The rows of a group lie close to one hidden flat surface of 12 dimensions, which may be shifted away from zero. Surfaces can cross.
(in the rows, 128 means zero)
Some rows, each with its group after it:
103,143,88,130,100,119,127,142,178,122,103,107,136,91,103,123,100,144,144 : F
95,128,89,122,111,105,142,130,135,113,115,161,139,113,131,124,141,129,114 : W
132,138,105,132,147,143,145,124,131,117,116,119,156,139,96,123,132,145,141 : F
139,105,159,140,137,130,120,114,163,166,137,143,110,104,90,112,91,149,153 : Z
134,119,107,119,148,116,139,113,160,102,112,167,127,128,80,102,133,120,140 : V
113,114,148,133,137,130,135,105,103,138,130,126,85,90,144,148,119,154,116 : X
104,137,167,145,109,104,147,132,108,76,126,140,124,140,156,127,142,124,117 : W
129,96,110,160,104,152,113,127,130,142,115,118,147,143,155,113,136,166,135 : X
124,130,183,159,132,142,158,125,133,126,110,142,104,119,166,104,140,130,139 : L
129,137,119,157,120,130,78,137,129,90,133,87,112,92,136,139,110,100,114 : M
141,154,131,107,119,145,109,101,170,100,116,143,136,112,137,104,93,112,153 : Z
128,120,176,115,101,120,114,99,121,124,128,149,127,136,133,133,108,136,138 : L
154,147,86,151,133,167,144,133,181,111,75,151,108,114,121,124,120,139,119 : F
100,111,95,125,102,127,121,131,128,155,127,125,131,118,159,130,129,151,123 : F
133,120,129,137,137,154,116,103,121,166,111,168,146,116,122,122,139,115,138 : Z
119,108,172,139,123,127,118,118,101,152,138,108,126,118,147,122,142,133,137 : L
132,115,99,97,123,113,115,142,137,138,136,118,102,154,150,128,134,104,141 : F
165,115,151,173,131,148,78,113,119,96,137,145,137,151,100,133,103,122,117 : W
121,117,112,163,149,129,121,138,135,118,129,120,113,121,101,136,117,121,140 : W
97,132,119,120,139,131,124,95,116,119,131,123,134,78,144,122,116,134,141 : X
108,137,135,125,123,95,142,148,137,116,139,130,122,113,115,127,131,114,116 : X
158,143,153,145,139,154,116,116,124,84,98,114,116,139,145,119,140,98,138 : L
158,98,165,128,142,151,128,101,133,149,136,141,97,126,172,92,132,152,129 : M
137,110,132,139,129,122,133,147,160,153,127,151,93,135,124,117,126,127,124 : W
111,125,115,136,127,114,162,141,121,104,111,143,121,133,143,120,169,126,114 : L
131,111,118,134,93,114,116,145,158,136,144,151,146,126,134,106,125,149,92 : L
88,141,96,128,112,116,164,146,125,137,111,106,148,107,119,143,132,165,120 : V
142,137,88,129,150,134,107,149,149,122,134,99,167,133,109,95,146,87,146 : X
138,155,105,118,132,118,158,167,143,124,148,128,134,130,135,124,139,126,84 : M
113,130,121,136,159,129,151,122,113,128,127,126,122,114,113,132,133,131,141 : V
152,119,129,134,146,143,112,115,142,121,114,100,120,111,93,116,123,134,142 : M
106,100,130,147,126,120,153,124,125,159,110,173,126,141,111,134,146,149,138 : Z
148,114,121,123,112,137,106,133,99,103,132,69,119,143,169,130,146,147,110 : L
152,132,135,122,131,138,131,117,141,108,106,158,118,141,127,116,134,119,120 : L
158,122,155,129,136,132,133,135,126,136,138,144,124,146,129,114,146,120,104 : X
89,140,113,148,167,142,193,123,110,126,110,138,121,123,139,142,136,141,156 : F
98,136,97,130,110,107,146,158,151,149,128,163,135,98,130,122,140,114,94 : W
81,125,135,135,138,114,150,137,103,148,144,104,148,149,126,137,126,124,183 : V
118,106,144,120,122,129,132,107,131,161,119,154,116,118,150,117,131,145,141 : W
140,108,108,124,150,177,104,65,116,124,124,130,135,133,136,132,92,169,172 : L
115,135,115,111,112,82,159,180,148,126,131,122,90,98,131,131,155,118,71 : V
127,112,126,126,142,125,109,128,130,136,135,86,124,127,119,115,129,116,165 : M
142,101,110,112,97,138,76,108,111,130,123,87,141,156,126,142,113,152,146 : V
136,121,134,106,121,129,119,124,140,159,140,119,127,129,119,127,104,145,140 : X
157,122,124,103,122,129,101,132,115,140,123,123,161,155,126,108,173,93,124 : Z
118,139,114,92,132,129,129,107,135,119,109,104,139,132,133,115,129,115,182 : Z
93,150,121,140,127,130,175,133,119,146,119,184,123,123,149,159,123,136,115 : Z
104,127,144,135,155,125,162,116,121,133,131,140,128,115,121,120,129,134,150 : X
113,131,128,158,93,137,130,137,133,137,102,137,179,131,126,115,142,145,128 : V
158,115,134,178,144,133,117,145,144,89,116,108,93,99,119,100,157,113,97 : M
130,128,118,120,135,143,111,104,117,123,120,109,138,123,116,135,117,130,151 : Z
133,119,139,106,93,105,100,120,139,107,82,124,94,97,114,134,153,103,112 : L
134,98,140,161,140,124,117,118,114,91,98,101,115,113,87,119,161,131,136 : X
128,139,147,91,129,109,145,120,137,136,145,146,134,124,126,115,122,130,124 : X
132,108,71,147,142,142,125,135,126,114,99,127,136,156,129,117,169,119,141 : L
158,109,147,120,125,142,99,101,135,113,137,99,115,138,141,116,98,153,146 : Z
118,128,142,118,111,141,115,75,89,104,88,158,162,128,134,133,146,129,141 : Z
123,119,137,145,148,139,118,116,103,125,129,106,126,120,133,127,139,118,147 : V
154,116,164,151,152,166,122,97,96,119,130,143,124,139,164,118,142,136,127 : V
127,135,175,99,130,123,128,87,134,120,134,130,136,128,120,110,97,141,170 : F
167,138,120,121,139,128,115,153,172,125,151,127,151,122,121,71,141,99,106 : M
157,112,139,127,157,155,133,95,143,129,124,131,142,119,109,88,129,156,145 : L
160,131,109,111,164,147,143,120,142,135,137,131,125,146,108,118,122,135,140 : X
124,137,125,129,130,150,122,90,97,121,124,152,129,87,134,159,108,160,93 : Z
99,104,112,108,105,99,119,114,115,129,116,130,134,111,124,127,150,139,129 : F
133,131,117,125,107,116,113,170,133,137,119,84,152,140,129,111,168,101,116 : W
120,134,133,96,158,115,143,118,111,125,143,84,126,104,100,123,137,128,142 : L
111,152,128,139,150,125,141,115,165,79,143,157,106,123,120,133,58,120,164 : W
146,119,125,137,117,148,110,115,104,122,111,108,138,119,130,137,139,152,105 : V
137,142,140,112,124,126,123,118,111,128,132,131,145,126,124,133,131,121,112 : Z
97,128,112,181,169,140,114,111,109,66,133,125,151,104,136,99,146,86,158 : M
126,120,121,159,144,125,137,143,140,113,109,122,110,118,95,127,139,121,133 : M
137,141,111,122,145,133,165,109,133,82,105,138,118,103,119,118,144,162,102 : V
127,134,118,154,161,145,143,137,120,132,135,136,112,108,161,119,147,108,111 : X
161,102,125,124,105,126,112,127,166,141,137,147,153,132,108,81,133,163,97 : L
140,129,79,112,134,137,92,134,110,112,144,91,116,131,147,149,125,111,116 : F
155,126,124,130,136,154,100,107,114,120,123,156,125,120,133,138,132,114,103 : L
119,132,183,147,133,124,130,132,111,142,167,110,110,137,131,151,80,141,143 : Z
135,140,141,131,143,132,147,132,119,146,134,107,158,121,98,114,142,140,124 : W
104,122,142,156,113,128,142,129,119,156,119,182,163,150,113,141,127,133,136 : V
137,120,145,141,93,126,82,122,129,106,128,132,121,100,152,128,126,123,82 : M
153,129,127,81,107,128,110,111,162,129,140,147,118,135,142,121,93,144,122 : W
146,86,147,147,151,170,105,89,105,146,137,114,110,142,169,115,113,159,161 : Z
131,166,159,145,160,141,159,130,115,123,140,128,131,127,120,143,115,119,128 : F
123,98,115,154,113,138,83,135,140,160,112,112,82,91,132,149,114,120,127 : M
100,108,124,134,144,122,127,107,130,130,143,130,115,75,150,101,126,135,137 : Z
133,154,132,123,126,120,132,135,104,99,161,137,159,144,136,138,126,118,89 : F
140,115,145,116,146,133,163,126,110,171,138,133,131,152,132,122,148,154,128 : F
119,135,120,147,110,136,127,129,134,105,90,132,126,132,131,133,133,128,138 : F
160,130,144,152,125,138,106,133,157,101,114,120,124,127,98,112,116,115,128 : W
132,103,102,127,134,137,118,127,115,167,124,121,142,135,120,120,157,134,135 : M
114,104,141,118,86,99,126,123,109,106,118,120,167,147,134,103,171,152,125 : X
148,152,163,148,115,162,120,117,109,106,143,149,138,153,173,142,103,138,102 : V
144,129,128,130,169,156,106,111,109,172,171,144,131,102,126,134,109,111,115 : F
186,112,131,149,132,162,121,114,179,127,98,208,104,160,118,111,116,139,116 : M
141,125,178,148,121,128,145,134,135,128,133,141,108,145,125,129,115,149,119 : X
119,113,162,143,130,127,128,107,103,135,128,150,148,122,127,113,151,128,129 : M
143,155,120,132,104,161,125,120,128,98,109,96,150,109,150,129,114,174,100 : V
126,117,101,138,157,148,122,127,94,184,169,140,142,113,146,138,133,127,101 : F
123,132,99,145,131,151,112,117,158,115,119,125,120,85,158,109,112,135,129 : V
122,121,172,127,142,132,126,84,126,116,111,138,160,135,90,101,125,125,187 : W
120,96,74,136,146,138,123,100,112,107,111,135,133,128,112,130,143,152,138 : W
113,127,123,100,135,128,144,100,107,143,147,162,164,154,131,128,125,144,145 : X
148,128,88,131,131,134,141,161,150,142,130,138,109,134,139,127,139,131,88 : M
130,143,152,161,119,126,116,146,138,114,126,116,135,105,116,123,124,113,112 : W

New rows, each followed by its group:
106,106,108,138,146,126,140,109,118,120,126,130,123,122,115,130,130,158,149 : Z
99,142,157,115,79,99,106,117,143,114,137,199,152,123,147,126,106,97,118 : W
136,137,182,128,129,124,118,119,127,122,133,105,150,144,108,112,118,113,167 : W
108,122,74,120,133,139,122,114,130,136,131,145,164,137,117,130,114,142,154 : X
122,115,139,156,134,141,106,117,124,140,100,148,118,126,118,130,139,94,158 : F
118,122,105,103,127,122,116,114,153,137,131,122,148,138,114,109,108,131,170 : F
107,145,144,143,137,120,170,151,119,141,132,117,105,97,124,150,127,143,104 : M
128,141,105,100,145,141,139,108,139,139,113,144,142,106,118,121,130,122,139 : Z
132,129,138,130,131,132,114,118,117,147,130,121,165,123,90,129,129,126,137 : M
130,110,126,94,123,104,93,116,107,125,152,113,132,142,129,128,135,106,137 : F
152,173,151,169,157,182,164,142,131,134,126,127,114,136,157,147,103,135,119 : F
139,93,123,136,119,107,83,131,141,137,150,141,120,135,68,144,98,129,123 : W
130,126,94,123,125,131,119,127,92,92,136,124,143,163,157,140,149,122,113 : F
119,126,127,166,141,147,129,117,120,103,120,147,143,123,136,121,131,131,128 : X
151,124,139,139,110,141,123,144,117,146,121,112,161,160,122,122,150,136,122 : V
143,118,119,141,127,141,110,127,113,144,164,154,152,147,148,130,118,134,97 : L
155,131,117,106,155,125,145,130,131,118,139,124,112,121,133,110,154,115,101 : X
112,140,137,133,87,109,137,158,152,104,129,125,110,123,166,124,118,132,107 : L
135,130,124,133,147,130,131,126,131,133,127,149,138,127,100,124,139,107,128 : F
119,148,166,126,91,134,121,113,139,120,116,181,122,119,183,130,107,113,112 : Z
85,132,136,134,135,121,127,107,130,144,139,149,163,90,104,119,107,127,156 : F
117,128,124,93,92,117,127,117,104,126,148,121,135,141,170,141,116,168,108 : X
143,139,114,88,94,114,129,154,143,112,140,85,124,176,159,128,115,141,132 : F
124,110,142,100,151,113,110,96,94,120,145,133,145,143,108,125,144,103,156 : F
153,143,113,95,144,136,130,117,125,114,149,92,154,135,127,108,128,143,127 : M
95,161,123,107,136,107,157,126,124,77,117,116,110,130,129,149,112,114,162 : L
151,107,111,104,100,121,87,118,92,129,148,140,133,143,142,157,135,136,72 : L
164,127,109,97,112,131,118,124,161,138,109,133,140,135,78,128,117,151,119 : M
133,106,117,143,122,145,119,125,105,154,108,112,144,128,128,132,158,152,122 : V
109,150,87,150,133,111,142,158,122,87,140,127,165,105,124,115,165,104,78 : M
114,165,112,124,130,128,125,136,151,126,128,137,173,126,116,108,124,85,153 : W
118,136,96,117,133,146,130,128,116,150,131,125,118,108,165,145,131,122,114 : Z
109,127,166,155,105,107,147,146,138,126,129,139,119,130,134,129,118,144,115 : X
107,103,107,159,153,123,130,125,134,122,106,141,134,118,93,106,158,108,162 : M
125,117,159,139,106,107,88,118,96,99,117,140,142,133,106,136,154,88,120 : F
143,143,134,108,131,113,130,152,139,121,131,91,122,149,102,131,124,104,142 : F
131,134,87,148,134,142,123,142,121,120,132,117,126,90,147,129,144,127,82 : M
111,117,86,141,125,143,123,127,161,144,112,144,136,115,141,107,126,137,142 : V
100,110,119,112,98,94,127,139,153,118,115,95,135,111,135,91,148,137,147 : V
148,148,144,129,110,137,130,109,158,84,97,190,101,93,150,119,129,121,75 : L
120,136,169,100,142,101,151,113,106,113,144,127,131,110,136,105,155,115,122 : X
108,132,108,128,152,119,129,118,113,86,101,118,116,133,110,139,149,93,163 : F
163,112,143,127,141,154,118,111,97,164,129,126,118,105,128,137,146,148,85 : F
118,120,110,110,140,122,127,118,113,128,135,136,116,125,136,134,135,118,130 : F
132,116,107,129,119,166,119,112,126,157,127,128,132,131,173,126,113,169,130 : F
117,123,160,139,120,113,156,98,132,81,95,170,118,107,104,125,132,156,117 : M
146,120,135,145,82,117,112,156,151,110,137,146,147,167,153,108,133,137,93 : L
140,103,195,160,121,131,112,123,159,152,109,146,98,116,114,104,121,119,153 : W
128,132,130,100,130,119,128,139,166,159,122,99,123,131,122,102,125,112,179 : W
114,137,146,105,140,128,143,107,129,129,140,110,159,110,147,84,131,132,162 : X
121,114,133,154,133,119,107,122,122,138,149,152,132,120,89,148,104,130,120 : W
124,116,143,165,89,134,77,130,152,127,110,149,136,124,134,117,112,107,137 : L
122,120,163,125,116,115,121,117,143,131,138,140,102,115,131,128,97,139,138 : W
152,107,115,80,125,128,132,94,155,128,113,162,99,117,134,111,126,154,115 : F
152,108,77,102,125,121,122,126,160,156,129,149,143,121,74,121,125,155,105 : W
105,118,143,118,119,106,127,133,147,150,126,123,126,128,133,106,136,111,166 : Z
138,160,157,121,134,128,163,121,121,114,138,154,108,110,119,159,102,147,85 : V
137,119,161,174,120,126,135,161,144,145,128,130,80,119,130,139,121,129,100 : X
153,148,140,100,135,138,146,105,143,121,163,166,179,139,108,100,98,158,110 : F
110,142,98,127,125,121,129,136,126,119,130,118,141,127,92,159,108,126,133 : V
104,131,146,109,148,99,139,100,106,97,130,155,124,118,111,130,137,104,143 : F
114,130,144,119,122,111,140,129,131,118,113,114,153,147,95,116,138,131,159 : F
77,91,90,157,157,135,140,97,100,152,116,154,125,91,126,140,138,147,152 : W
103,163,162,132,146,128,161,111,127,85,132,135,135,136,135,125,101,120,168 : L
152,117,132,117,157,161,133,93,109,143,134,125,146,127,139,107,143,158,136 : M
113,155,167,134,134,133,118,105,101,101,125,129,112,121,145,157,106,93,153 : L
133,116,136,148,124,127,115,146,133,165,126,126,123,107,111,126,138,119,117 : M
110,118,101,137,134,121,156,144,131,108,125,139,148,165,157,94,165,126,144 : V
118,137,132,112,143,115,132,109,103,105,161,147,167,141,121,125,124,118,131 : F
100,134,80,141,128,115,123,154,108,129,128,108,127,110,103,175,126,115,114 : V
125,158,123,116,144,128,132,127,106,99,161,134,178,168,130,130,123,104,145 : X
95,143,119,144,137,107,153,155,127,112,162,137,123,119,155,123,125,108,114 : Z
155,142,134,96,137,127,155,125,134,107,133,149,102,151,154,128,128,136,105 : F
146,159,133,94,116,135,114,134,139,167,154,133,193,133,111,114,116,110,126 : W
131,151,135,146,112,137,137,141,142,141,127,158,150,137,117,137,107,134,113 : V
163,141,138,113,125,119,134,158,147,128,148,96,135,125,112,111,138,129,93 : M
113,132,151,155,144,122,154,154,144,153,118,123,139,119,102,106,149,108,153 : W
118,125,124,116,121,103,143,152,119,125,129,87,150,158,103,122,153,130,148 : V
126,131,168,113,130,139,136,108,134,144,140,96,137,99,175,80,130,143,148 : X
148,117,89,127,119,148,104,111,149,108,107,136,158,151,112,113,120,142,148 : V
150,118,141,148,135,153,110,113,108,117,118,134,130,140,146,123,148,120,120 : L
135,145,141,143,99,133,139,153,152,136,124,136,147,132,159,105,132,136,103 : V
92,138,134,115,113,103,149,124,125,85,128,137,108,134,172,133,122,131,140 : W
142,118,103,73,125,123,117,122,132,165,149,138,132,116,145,114,146,127,103 : X
132,133,140,128,133,122,119,116,126,112,144,125,145,128,87,130,105,137,132 : W
143,123,138,141,119,142,120,129,141,147,140,169,126,137,151,126,112,128,110 : L
128,163,136,129,131,140,134,119,159,102,123,167,125,149,134,137,78,106,156 : L
76,84,96,158,115,97,92,121,122,113,109,162,119,125,116,136,140,98,158 : W
122,123,102,129,127,127,131,139,102,123,129,109,135,147,130,146,142,136,124 : V
110,106,110,132,145,136,143,136,141,169,125,106,117,116,144,104,141,137,163 : V
158,151,144,105,151,131,118,135,122,125,163,117,134,136,140,115,132,86,112 : X
117,108,118,155,141,124,123,147,115,147,93,125,104,133,111,140,170,83,151 : F
91,131,110,134,128,141,141,125,140,160,140,135,143,106,161,114,108,145,152 : X
124,120,131,135,103,111,133,133,109,90,139,161,113,149,160,145,132,136,85 : W
125,109,132,138,114,118,134,126,114,117,124,139,147,173,99,141,126,156,139 : X
114,137,111,167,114,147,106,135,98,115,114,92,176,122,127,141,141,124,129 : V
144,139,134,142,148,161,91,106,109,114,145,117,136,112,156,126,112,107,127 : X
128,125,138,138,119,114,85,144,101,119,149,75,138,106,126,133,147,98,106 : L
134,128,155,152,115,167,98,106,100,136,137,109,171,152,157,130,101,148,158 : F
137,151,110,101,144,117,148,123,121,107,129,182,119,131,114,148,136,100,88 : L
111,116,102,139,103,133,105,141,124,134,113,132,120,143,178,132,142,101,134 : Z
125,117,128,100,111,126,120,105,132,139,119,118,112,112,137,134,110,162,133 : M
105,113,138,121,108,97,114,120,105,131,130,148,167,144,107,127,152,114,136 : W
123,135,133,135,159,148,137,105,116,139,151,150,136,126,136,130,106,133,141 : L
